The same things were measured in two ways. Each way mixes the same 11 hidden numbers, adds some noise and spreads widely along 6 directions of its own, which tell nothing about the thing.
Some things both ways: the first way, then the second way.
[ 28, -24,   6, -21, -48, -38,   5,  52,  14,  -3, -29,  45,  87, -21,  13,
 -16, -38, -17,  -7,   8,  -5,  -4,  -5,  -4, -23,  40, -22,   2]
[  4,  17, -19,   4,  15, -72, -28, -21,  21, -54,   8,  10,  30, -13, -15,
   1, -18,  16,  13,   5,   9, -20,  16,  -3, -40,  34,  22]

[ 43,  28,  27,  12,  15, -26,   5, -12,  -8, -35, -52,  15,  34, -49,  17,
 -19,  -4,  30,   2, -11,   4,  -7,   2, -42, -17,  28,  24,  -2]
[-16,   5, -24, -21,  34,  -4, -18,  14, -42,  52,  -5,  52, -14,  20, -43,
  -1, -19, -29, -18,  -2, -48,  67, -25,  34,  33,  -7, -18]

[ -7, -24,  15, -26, -21,   0, -25,  44, -10, -26, -31,  46,  23, -29,  -5,
 -19,  -8, -15,   2,  10,  15,  12,  16,   4,  31,  -8,  -1, -22]
[ 53,   3,  28, -15,   9, -71, -14,   9, -10, -57, -29,   4,  46, -40, -11,
  28,  -8,   9,  18,  27,  10,  -1,  -7,  -4, -18, -17,  28]

[ 22,  30,  14, -42,   6,   2, -26,  66, -40, -44,  15,  -2,  55, -28,  68,
  -7,   6, -17, -27, -32, -54,   8,  21, -31, -24,  20, -68, -11]
[  9, -13, -38, -21, -11, -13,  21,  26, -21, -22,  45,  35, -23, -43, -19,
  -2, -18,  40,  11,  17,  12,  -1,  29,  23, -10, -12, -74]

[ 42,   1,   1,  20,  13,   3,  -1,   9, -49, -24, -46,   8,  62, -59,  44,
   5,   7,  12, -42, -37,  -5,  14,  40, -24,  -9,  25, -12,  -8]
[-12,   9,  52,   9,  47,  -8, -63, -28, -13, -39, -39, -26,  56,  17, -19,
  -4, -55,  18,  23,  33,  24, -25, -19,  11, -10,   5,  18]

[ -2, -26, -20,  16,  -7, -16,  10,  45,   8,  26, -10,  20,  48, -14, -16,
  11, -40,   4,  -3,  -2,  41, -23,  -5, -18,   5,  43, -17,  -5]
[-30, -15, -64, -28,   0,  15,  21,  16, -26,  43,  57,  56, -35, -10, -17,
 -27,   3,  35, -35,  50, -18, -13,  13,  -3,  16,   3, -70]

[ -5,   7,  16,  18,  64,  31,  11,  16,  -3,   9, -22,   4,  25, -33,   5,
   5, -25,   4,  38,  -2,  43,  14,   5, -54,  14,  -8,  -5,   0]
[-44,   7,  18, -20,  26,  -9, -23, -43, -12,  12,  45,  28,  15,   6, -13,
 -51,  22,  62,  14,   9,   4, -45,  16, -15,  32,  48,  -6]

[  4,  11, -23,  18,  50,  29,  14, -64,   4, -11, -67,  16, -13,  -6, -44,
  11,  -1,  39, -25,   5,  39,  34, -13,  33,  39, -26,  61,  10]
[ 44, -18, -63, -23, -21,   0,   0,   5, -26,  -7,   2,  47,   5, -36,   4,
   5,  -2, -35,  -2,   2,  -6,  36, -17,  21,  31, -37, -14]

[-35,   8,  40,  47,  45, -24,  14,  -3,  27,   5, -13,  -9, -10,  24, -21,
 -32, -28, -33,  60,  40,  48, -28, -54, -43, -11,  40,  10,  15]
[-56, -11, -41, -19, -42,  66, -33, -22, -30,  26, -68, -42, -18,  32,  38,
  -5,   0, -36,  15,   8, -56,  32, -39, -46, -11,  -8, -16]

[-12,  38,  23,  -1,  20, -16, -27,  23,  57, -23,   1,   4, -39,  32, -28,
 -18,  25,  32,  28, -13, -65, -31,  29,  57,  64,  -3,  43,  17]
[-52,  15,  -2,  12,   1,  39, -29,  22,  11,   9,  15, -11,  36, -15,   1,
  18,  28,  16,  26, -19, -20,  14, -16, -19,  46,  21,   3]

[-23,  22,  11, -50,   5,   3,  11,  13,  20,  31,  49, -29,   0,  -2,  30,
  54,  19, -18,  15, -17, -19,  18, -14, -16, -68,  -7, -43, -32]
[ -5,   0, -41,  13, -26,  -9, -21,  -5, -14, -34,  -4, -26, -94, -20,  43,
 -50,   0,  41, -14,  -9,  20, -29,  72, -37, -27,  56,  -3]

[-25,   7, -15, -21,  12,   6,  48, -11,  24,  18,  -7,  16, -12,  18, -20,
  -4,  -4,  22,  -4,  20,  32,   9, -25,   7,   2,   4,   0, -15]
[-17,  -7, -21, -16, -32,  61, -18, -28,  15,  45,  -5,   8,  27, -22,  75,
   4, -18, -17, -14,  44, -16,  25, -14, -53,  11, -17, -24]

[  9, -17,   3, -23, -31,  33, -10,  23, -56,   3,   4,   1,  22,   7,  23,
  43,   9,  -5,   5,  -5,  14, -23,  -8,  -5,  -4,  11, -37, -16]
[-34,  -3, -97,  -6, -73,  -6,  17,  -5, -23,  27,  79,  20, -60,  -3,   1,
 -57,  25,  35, -29, -33,   8,   2,  36,  -1,  30,  54, -83]

[-18,   0,   7,  -6,   4,  17,  -8,   6,  -2, -17,   9,  13, -34,  27, -22,
   5,  10,   7,  19,  12,  -5, -36,  -8,  -4,  48,  13,  11,  -1]
[-32,  37,  35,  -1,  14,  -6, -30, -19,   1,   2,  52,  29,  66, -16,   8,
  26,   5,  25,  15,  19,  -4,  -1, -13, -18,  41,   3,   7]

[-36,   4, -21,   6,  49,  25,  38, -15,   3,  -4, -11, -13,  -3, -23,  19,
  14,  15, -26, -10,   9,  12,  26,   4, -24, -13, -20,  -9,   5]
[  5, -17,  -9, -39,  -3,  51,   3, -22, -27,  73, -15,  49,  26,  -9,   7,
 -14, -28,  -9, -18,  16, -20,  46, -45, -22,  38, -27, -50]

[ 46,  20,   2, -13,  21, -29,   4,  -2,  -7, -42, -17,  40,  11,  -6,  25,
 -21,  10,  54, -48, -18, -51, -30,  22, -38,  52,  22,   3,  18]
[ 29,  16,  31,  16,  36,  -5, -44, -34, -16, -22, -23,  22,  23,  25, -31,
  12, -61, -27,  -9,  40, -14,   9, -38,  -3,   4, -36,  24]

[-26, -26, -54,  14, -18,  -5,   7,  12,   7,  53, -18,  -4,  52, -62,  -2,
  40,  -6,  -8, -76, -24,  47,  23,  36,  20,  -6, -20,  -6, -50]
[ 42, -16,  -1, -18,  38, -20,  -8,  15, -15, -41,  -8,  16, -15, -48,  12,
 -13,   6,  -1,   9,  58,   2, -29,  19,  14,   9, -43,  29]

[-13,  37,  64, -16,  40,   0, -14,  25,  -1,   8,  10,  -7, -41,  23,  18,
  -5,  21,   6,  48,   6,  11, -13, -12, -11,  11, -11, -11, -22]
[-23,   8,  -2, -24,  21,   0, -11,  19, -23,  37,  -1,  46,  21,  26, -41,
  10,  38,  -4, -21,  32, -68,  31, -42, -25,  45,   1,  18]

[-25,   0,   4,   2,   8,  20, -18,  -3, -37, -14, -17, -22,  -6, -61,  12,
  30,  32, -33, -15, -19,  30,  34,  21,  -9, -34,  -9,  -2, -53]
[-15,  38,  64,  -3,  78, -42, -16,  -7,   3,  -5,  41,  42,  41, -24, -37,
  -2,   9,  41,  30,  -6,   2,  -9,   4,  12,  53,  19,  30]

[ -6, -12, -18, -19, -42,  12,  28,  21,   5,  36,  20,  -7,  65,  17,  56,
  16,  24, -24, -50, -15, -62,  -3,  35,  45,  -4,  -5, -45,  -1]
[ -1, -18, -58, -29,  10, -28,   3,  20, -11,  26,   5,  61,  36, -12, -25,
  15,  -6,  -4, -38,  56, -30,  15, -17,  19,  -6, -14, -20]

[ 24,   3,  13, -13,   3,  43, -13,  -3, -38, -13,  -6,  24,  21,  26,   1,
 -13,   3,  35, -29, -24, -23,   8,  14,  15,  60,  12, -13, -15]
[-43,  38,   7, -12,  52, -23, -23, -39,  -6,  12,  60,  86,  45,  33, -59,
  -6,  -2,  47, -25,  35, -20, -40, -21, -25,  23,  34,   3]

[-38,  35,  30, -22,   9,  -9, -12,   2,  17,   7,  11, -23, -30,  16,   0,
  -4,  27,  25,  16, -11,   8,   1,   5,  21, -11, -25, -12, -35]
[-31,  10,   3, -23,  37,  -3, -30,  -3,  -6,  -3,  -7,   2, -19,   1,   2,
 -23,  32,  11,  16,   8, -29,  -3,  13, -18,   9,  33,  34]

[ -2,  -2,  29,   7, -23, -20, -34,   8, -39,  -8,  -2, -11,  19, -17,  21,
  -3,  15,  -8, -15, -17,  11, -17,  11, -24, -21,  22, -24, -44]
[-10,   3, -27, -14,  18, -42, -18,  15, -40, -28,  -4, -11, -52,   0, -13,
 -15,  14,  -1,   8,  11, -23,  -6,  21,  33, -10,   6,   6]

[-33,   6, -15,  39,  41,  13,  16, -20,  51,  25, -13,  -6, -14,   9, -44,
  23, -17, -22,  22,  24,  25, -14, -30,  13,  29,  -2,  56,  23]
[ 11,  19, -11,  14, -29, -16, -32, -18,   2, -61,   6, -26,   8, -37,  47,
  15,  16, -16,  39,  -2,   0,  -9,  13, -13,   6, -13,  37]

[  0,  -5,  24,  31,  -9,   3,   6,  15, -27,  14, -32,   3,   9,  -5,  24,
  -9,  34,  23, -10, -17,   7, -25,  48,  30,  45,   3,   8, -18]
[-22,  -5, -38,   6,  23, -38,  22,  25,  -2,  65,  77,  54,   8,  -9, -76,
 -22,  11,  29, -33,  43, -29,  -3,  -8,  47,  57,  -4, -42]

[-12,   8,  17, -13,  -5,  13, -20,  36, -18,  12,  -3,   7,  15, -21,  22,
   0,   5, -20,  -8,   2,  22, -18,   6,  -8,  31, -22,  -8, -31]
[  2,  35,  13,  15,  11, -57,  -5, -42,  31, -16,  97,  39,  -6, -17, -23,
 -33,  42,  33,  33, -12, -16, -30,  16, -14,  43,  29,  28]

[-10,  21,  62, -30,  37,  12, -28, -42, -18, -51,  -8,  27, -91,  40, -34,
 -21,  41,  28,  24,   7, -11,  18, -16,   5,  41,   0,  28, -30]
[ -9,  16, -49,  41, -57,   7,  -5, -22,  15,   7,  53,  -2, -35, -22,  13,
 -35,   7,  31,  -5, -54,  14,  -9,  30, -19,  43,  46, -16]

[-52,  -5, -21,  36,  27,  34,  15, -14, -15,  28,   7, -51, -18, -12,   7,
  48,  28, -38,  -4,  -3,  36,  -1,   5,   1, -20,  -8,  -7, -19]
[ -9, -14, -10, -17,   1,  23,   0,  20, -30,  13,  13,   3,  -3, -39,  21,
  -3, -15,  22,   2,  51,  10,  -2,  14,  14,  15, -25, -49]

[-51, -42,  13, -11,  -3,  -4, -15,  27, -12, -10,  23,  -2, -28,  -4,  -7,
  27,  15, -62,  28,  15,  12,   2,   0, -30, -28,  23, -31, -26]
[-15,  30,   1,  10,  18, -55,   3, -10,  -3, -19,  52,  10,   0, -30, -22,
 -18,   6,  66,  10, -18,  29, -45,  36,  -8,  24,  48,  -6]

Other things, the second way, with their names:
(341): [ -6,   4,  -8,   7, -28,  32, -35, -30,  41,  -9,  70,  27,  41, -46,  40,
 -20,   0,  42,  37, -32,  31,  -8,  27,  -8,  24,  36, -15]
(258): [-24,  14,  14, -43,  56, -36, -24,   2, -15,   3,  21,  50,  35, -28,   1,
  20,  10,  -1,  24,  20, -28,  28,  10,  35,   1,  -7,  14]
(445): [-26,  -9, -32, -25,  45,  -8, -14, -22,  13,   6,  -5,  25,  38,  -1, -31,
 -17,   4,  -3,  14,  12, -22, -13, -22,  -3,  11,  15,   7]
(238): [-18,  14, -23,  13,  21,  17, -11,  -5,  -6,  38, -10,  40,  16,  20, -28,
  16, -57,  -5, -59,  48, -24,  17, -26, -33,   5,  -5, -22]
(142): [-16,  -1,   7, -15,  31, -24, -32, -11, -19,  37,   4,  52,  64,   6, -26,
  13, -25,  18, -23,  42, -12,   3, -21,  27,  13, -12,   1]
(287): [  0,   3, -52,  -3,  17, -13,  10,  -1, -11,  15,  64,  46, -57,  -6, -51,
 -58,  28,  17,  -8, -23, -21,   0,  13,  12,  58,  28, -13]
(446): [ -5,  -7, -25, -50, -16,  -4, -23,  -8, -60,  13,  -2,  35, -54,   4,  26,
 -15,  35, -30,  13,  -1, -55,  50,   0,  11,   1, -18,   5]
(199): [ 10,  -5,  -3, -20, -14,  -7,  15,   4,  11,  -7,  74,  15,  10, -59,  18,
 -29,   3,  52,   9,  37,  28, -15,  30, -13,  17,  13, -63]
(280): [-10,   5, -39,  -4,  21, -30,  22,  -9, -27,  20, -18,   8, -27, -12, -19,
  -9, -43,   3, -38,  29,  -3,  -1,   5,   5,  -7,  -7, -40]
(322): [  6, -16,  -1,  -8, -13,  -2, -43, -27,  -5, -59, -34, -54,   9,   6,  15,
 -33, -20,   9,  36,  28,  18, -28, -10,  -4, -24,  11,  -8]
(358): [-23,  11, -60, -17,  -8, -56,  -5,  36, -28, -32,  36,   7, -18, -32,   8,
   5,  78,  10,  -8,  11, -23, -12,  37,  16,  20,  19,  26]
(126): [ 26,  -8,  -1, -25,  14, -35,  -2,  33, -41,   1,   4,  27, -18, -22, -16,
 -10, -17,  23, -39,  58,   4,  21,  23,  16,  -1,  -9, -38]
(334): [ -2, -34, -65, -19, -20,  57,   4,   7,   9,  49,   5,  53,  25, -19,  -9,
 -25,  12,  20, -19, -12, -18,  10, -21, -29,  41,  22, -26]
(464): [ -7,  16, -38, -35,  14, -72,  -2,  27, -43, -30, -27,  14,  24,   0, -26,
  35,  68, -26,   3,  34, -60,   7, -29,   1,  10, -17,  54]
(169): [-34,  34,  50, -11,  54,   6, -49, -52, -18,   6,  33,  44,   3,  22,   2,
 -26, -32,  35,  -6,  28,   5, -11,  19, -20,   3,  27,  -1]
(361): [ 10, -25,  -5, -19, -31,  57, -54,  -2, -19, -25, -17, -19, -19, -38,  89,
 -25,  -1,   8,  23,  12,  19,  -4,  34,  -7,  -9,  -5,   4]
(213): [-33,  15,   8,   1,   8,  26, -45, -17, -11,  35, -10,  17,  43,  36, -13,
   5, -19,  -9, -13,  17, -33,  27, -42, -22,  29,  10,   0]
(447): [-27, -18, -43, -32,   1,  27, -10,   6, -44,  33, -20,  24, -30,  16, -14,
 -26,  11,   5, -21,  27, -40,   4, -13,  -5,  18,  -3, -22]
(173): [-48,   7, -31, -20,   3,  21, -10,  -7, -23,  13, -29, -24,   6,  -1,   4,
   0,   7, -18,  14,   2, -30,  22, -26, -19,  17,   2, -23]
(89): [-14,  -1,  -3,  -3,   2,  58, -35, -31,   8,  34,  36,  52,  26,  10,   6,
 -32,  -6,  25, -21,  26,  -3,  -9, -18, -37,  52,  16,  -6]
(9): [-16,  15, -37,   9, -28,  -3, -39,   0, -16, -50,   0, -44,   4, -10,  26,
   7,  44, -37,  49, -22, -25,  10,  -7,  10,  33,  -8,  34]
(324): [ -1,  17,  -1,   4,  -9,   6, -13, -19,  17,  13,  87,  54,   8, -35,  19,
 -15, -14,  32,  -8,   4,  17,   5,  30, -10,  26,  19, -33]
(43): [-12, -28, -73,   5, -26,  42,  15,  20,  12,  16,  37,  16, -54, -34,  21,
 -31, -17,  32, -29,  38,   0, -20,  39, -19, -11,   6, -59]
(433): [  6, -33, -46,  -8, -21,  61,  -9, -11,  11,  18,  16,  14,   0, -20,  11,
 -40, -69,  26, -22,  20,  34,   6,   6,  -8,  -9,  13, -92]
(200): [ 11,   7, -44, -34,  20, -95,  15,  28, -36, -35,  43,  49,   4, -59, -27,
   1,  56,  30,  19, -29,   1, -13,  32,  50,  28,  14,  13]
(108): [-18,   8, -69,  30, -47,  -4,   2, -27,  24,  -3,  35, -13,  -7, -35,  40,
 -22,   3,  12,   2, -18,  17, -33,  27, -21,  22,  23, -11]
(143): [-19,  -7, -34,  -5, -45, -17, -32, -38, -30,  13,  -7, -27, -12,   5,  34,
 -32, -12,   1,   0,  -7,   1,   6,  12,  10,  -7,   9, -22]
(147): [ -5,  -7, -49, -41,  32, -56,  16,  -3, -44,   5, -20,  35, -30,  18, -47,
 -24,   8,   0, -35,  64, -41, -17, -13,  -4, -15,  -7,  -8]
(32): [-17,  31,  11,  11,  44,  -4, -33, -25,  -2,  20, -23,  18,  29,  19, -14,
  14, -11, -46,   3, -12, -43,  39, -40, -14,  42,  -6,  49]
(203): [  0, -18, -58,  11, -23,  13,  13,  26, -18,   5,  -1, -16, -54, -39,  20,
 -13,  -7, -10,  -8,  12,  -2,   4,  25,  12,  16, -21, -32]
(244): [ -9,  28, -11,   5,  16, -86,  -4, -28, -21, -45,  30,  -7, -66,  12, -41,
 -56,  13,  47,  -3, -11,   3, -46,  39, -15,  -8,  57,   2]
(325): [-26, -31, -42, -33, -14,  15, -24,  14, -34,  27, -42, -24,  12,  -6,  30,
  -4, -16, -15, -10,  34, -17,  42,  -5,  25, -12, -12, -48]
(387): [ 15, -29,  11, -39,   0,   5, -30,   5, -26, -42, -11, -14,  50, -37,  14,
 -11,  -8,  30,  33,  48,  32, -20,  -6,  23,  -2, -20, -31]
(151): [-66,  -7, -35,  13, -32,  71, -19, -16,  -5,  35,  -7, -50,  -1,  -9,  41,
 -14, -38,  14,  12,   4,   9,   1,  -5,  -3,  16,   3, -67]
(265): [-13, -15, -64,   6, -42,  38,  -3,   2, -35,  31, -23, -27, -94,  -8,  27,
 -58, -12,   5, -17, -43,   2,  24,  34, -17,  19,  33, -46]
(155): [  4,   5, -32, -20, -30,  -7,  -9, -37, -29,  -9, -13,   8, -51,   0,  24,
 -20, -29,   1,  -2,   3, -11,  15,  11, -31, -28,   5, -30]
(166): [-31,   3, -13,  17, -16,  64, -11, -15,  14,  13,  -6, -15,  -6, -21,  32,
 -15, -24,  35,   3, -14,  13, -19,  13, -60,   7,  27, -23]
(487): [-48,  19,   8,  13,   8,  -9, -35,  -1,   5,  35,  43,  12,  25, -27,  24,
 -13,  11,  43,  -6, -15,  13,  -6,  40,  17,  33,  46,   3]
(3): [ 16,  40,  30,  17,  45, -53, -37, -42, -16, -45,  46,  45, -56,  17, -32,
 -26, -41,  30,   5,   6,   7, -24,  35,   8, -19,  12,  19]

Some of these things the first way, each followed by its name:
[-14, -31,   1,  49,   0, -25,   8,  -6, -19, -26, -26,   5,  -6,  -3, -23,
 -16,   4,  -8,  -5,   2,  25, -19,   4, -19,  -5,  70,   7,  -6]  (151)
[  0, -12,  22,   1,   7,   2,  22,  -3,   1,   6,  21,   6,  30,  -2,  53,
  -5,  18, -28, -13,  -5, -59,  -7,  29, -42,  13,  14, -31,   0]  (142)
[ 15, -15,   5, -30, -39, -14, -14,  53,  13,  15,   7,  38,  33,   1, -19,
   9, -21,  31,   4, -22,  -4, -17,  14,   7,  28,  34, -14, -28]  (358)
[ 24,  35,  17, -33,   1, -11,  34,  38,  -6, -16,  11,  -6,  49,  -9,  86,
 -12,  24,  31,  -8, -32, -66, -11,  38, -28, -29,  14, -63,   9]  (325)
[ 15,   4, -16,  21, -12,  20,  -2, -13, -23,  33,  -4, -27,  70, -63,  42,
  54,  -4, -51, -36, -12,  13, -15, -12, -43, -37,   1,  -1, -21]  (3)
[-26,  35,  17, -44,  36,  50,  -4,  23, -72,  -5, -13, -27, -32,  -2,  28,
  30,  27,   8,  19,   1,  80,  30, -25,   0, -45, -33, -48, -49]  (199)
[ 47,  10,  -8, -34,   0,  33, -30,  55, -80, -38, -42,  28,  78, -62,  53,
 -11,   3,  48, -69, -57,  -8,  29,  70,  -1,  34, -19, -49, -30]  (387)
[ 16,  16,  -6,  14,   5,   6, -15,  16, -17,   0,  -9, -13,  25, -15,  20,
  30,  14,  -5, -28, -20, -14, -17,  10,  12,   6,  12,   3,   0]  (9)
[-59,   6,  -5, -13,  27, -10,  29, -16,  38,  26,  54, -31, -55,  37,   5,
  56,  15, -49,  40,  41,   6, -42, -61, -47, -40,  -3, -16,  11]  (324)
[-24,  -9, -21,  -7,  17,  -4,  11, -10,  31,  36,  15,  11, -24,  27, -13,
  36,   8,  21, -16,   5,   4, -26,  -1,   7,  47, -25,   5,   1]  (89)
[  9,  23,  16,  -7,  26,  42,   2,  46,  -4,  19,  -5,  -4,  39,  -1,  26,
  10,  -1,  -3,   9, -24, -20,  20,  20,  35,  19,  -2, -13,  -2]  (464)
[ -4,  31,   3,  13,  15,  33,  21, -18,  -9,  11, -27, -29,  53, -50,  24,
  10,  -6, -23,   1, -10,  34,  29, -17, -15, -60,  -2,   1, -25]  (258)
[ 17, -28,   9,  13, -24,  18,  10,  -6, -24, -12, -32,  37,  46, -23,  10,
 -19,  -8,  11,  -3,  -1,   4, -17,  24, -32,  43,  15,   4,  -7]  (143)
[-48,  29,  10,  -3,  40,  42,  -9, -63,   2,  30,  18, -45, -36,   5,  -3,
  38,  29, -14,  -8,  -2,  29,  26, -24,  -3, -17, -55,   6, -47]  (361)
[-60, -23, -17,  10,   6, -38,  10,  12,  79,   6,  19,  11, -30,  24, -52,
   2,  -4, -25,  15,  19, -20, -12,   0,  17,  17,  22,  20,  11]  (166)
[ -6, -25, -22, -13,   4, -18,  42,  19,  33,   6,  13,  29,  17,   9,  -3,
   7,  -3,  -6, -22,   1, -39,   7,  10,  -4,   4,  44, -18,  13]  (108)
[-10,  31,  11,  38,  33,  57,  -6, -35,   2,  26, -38, -19,  39, -41,  -9,
   5, -26, -15,  23,  11,  64,  -4, -27, -21,  19, -42,  47, -18]  (446)
[  6,  12,   8,   7,  15,  10, -14,  20, -33,  -8, -32,   1,  24,   2,  25,
  -4,   7,  26, -11, -10,  23, -14,  18,  10,  25, -19, -20,   3]  (322)
[ 14, -16, -32, -33, -50, -34,  -9,   9, -20, -36, -32,  41,  23,   8,  -5,
 -12,  10,  59, -63, -14,  -9, -10,  28,  36,  21,   4, -22,  -9]  (433)
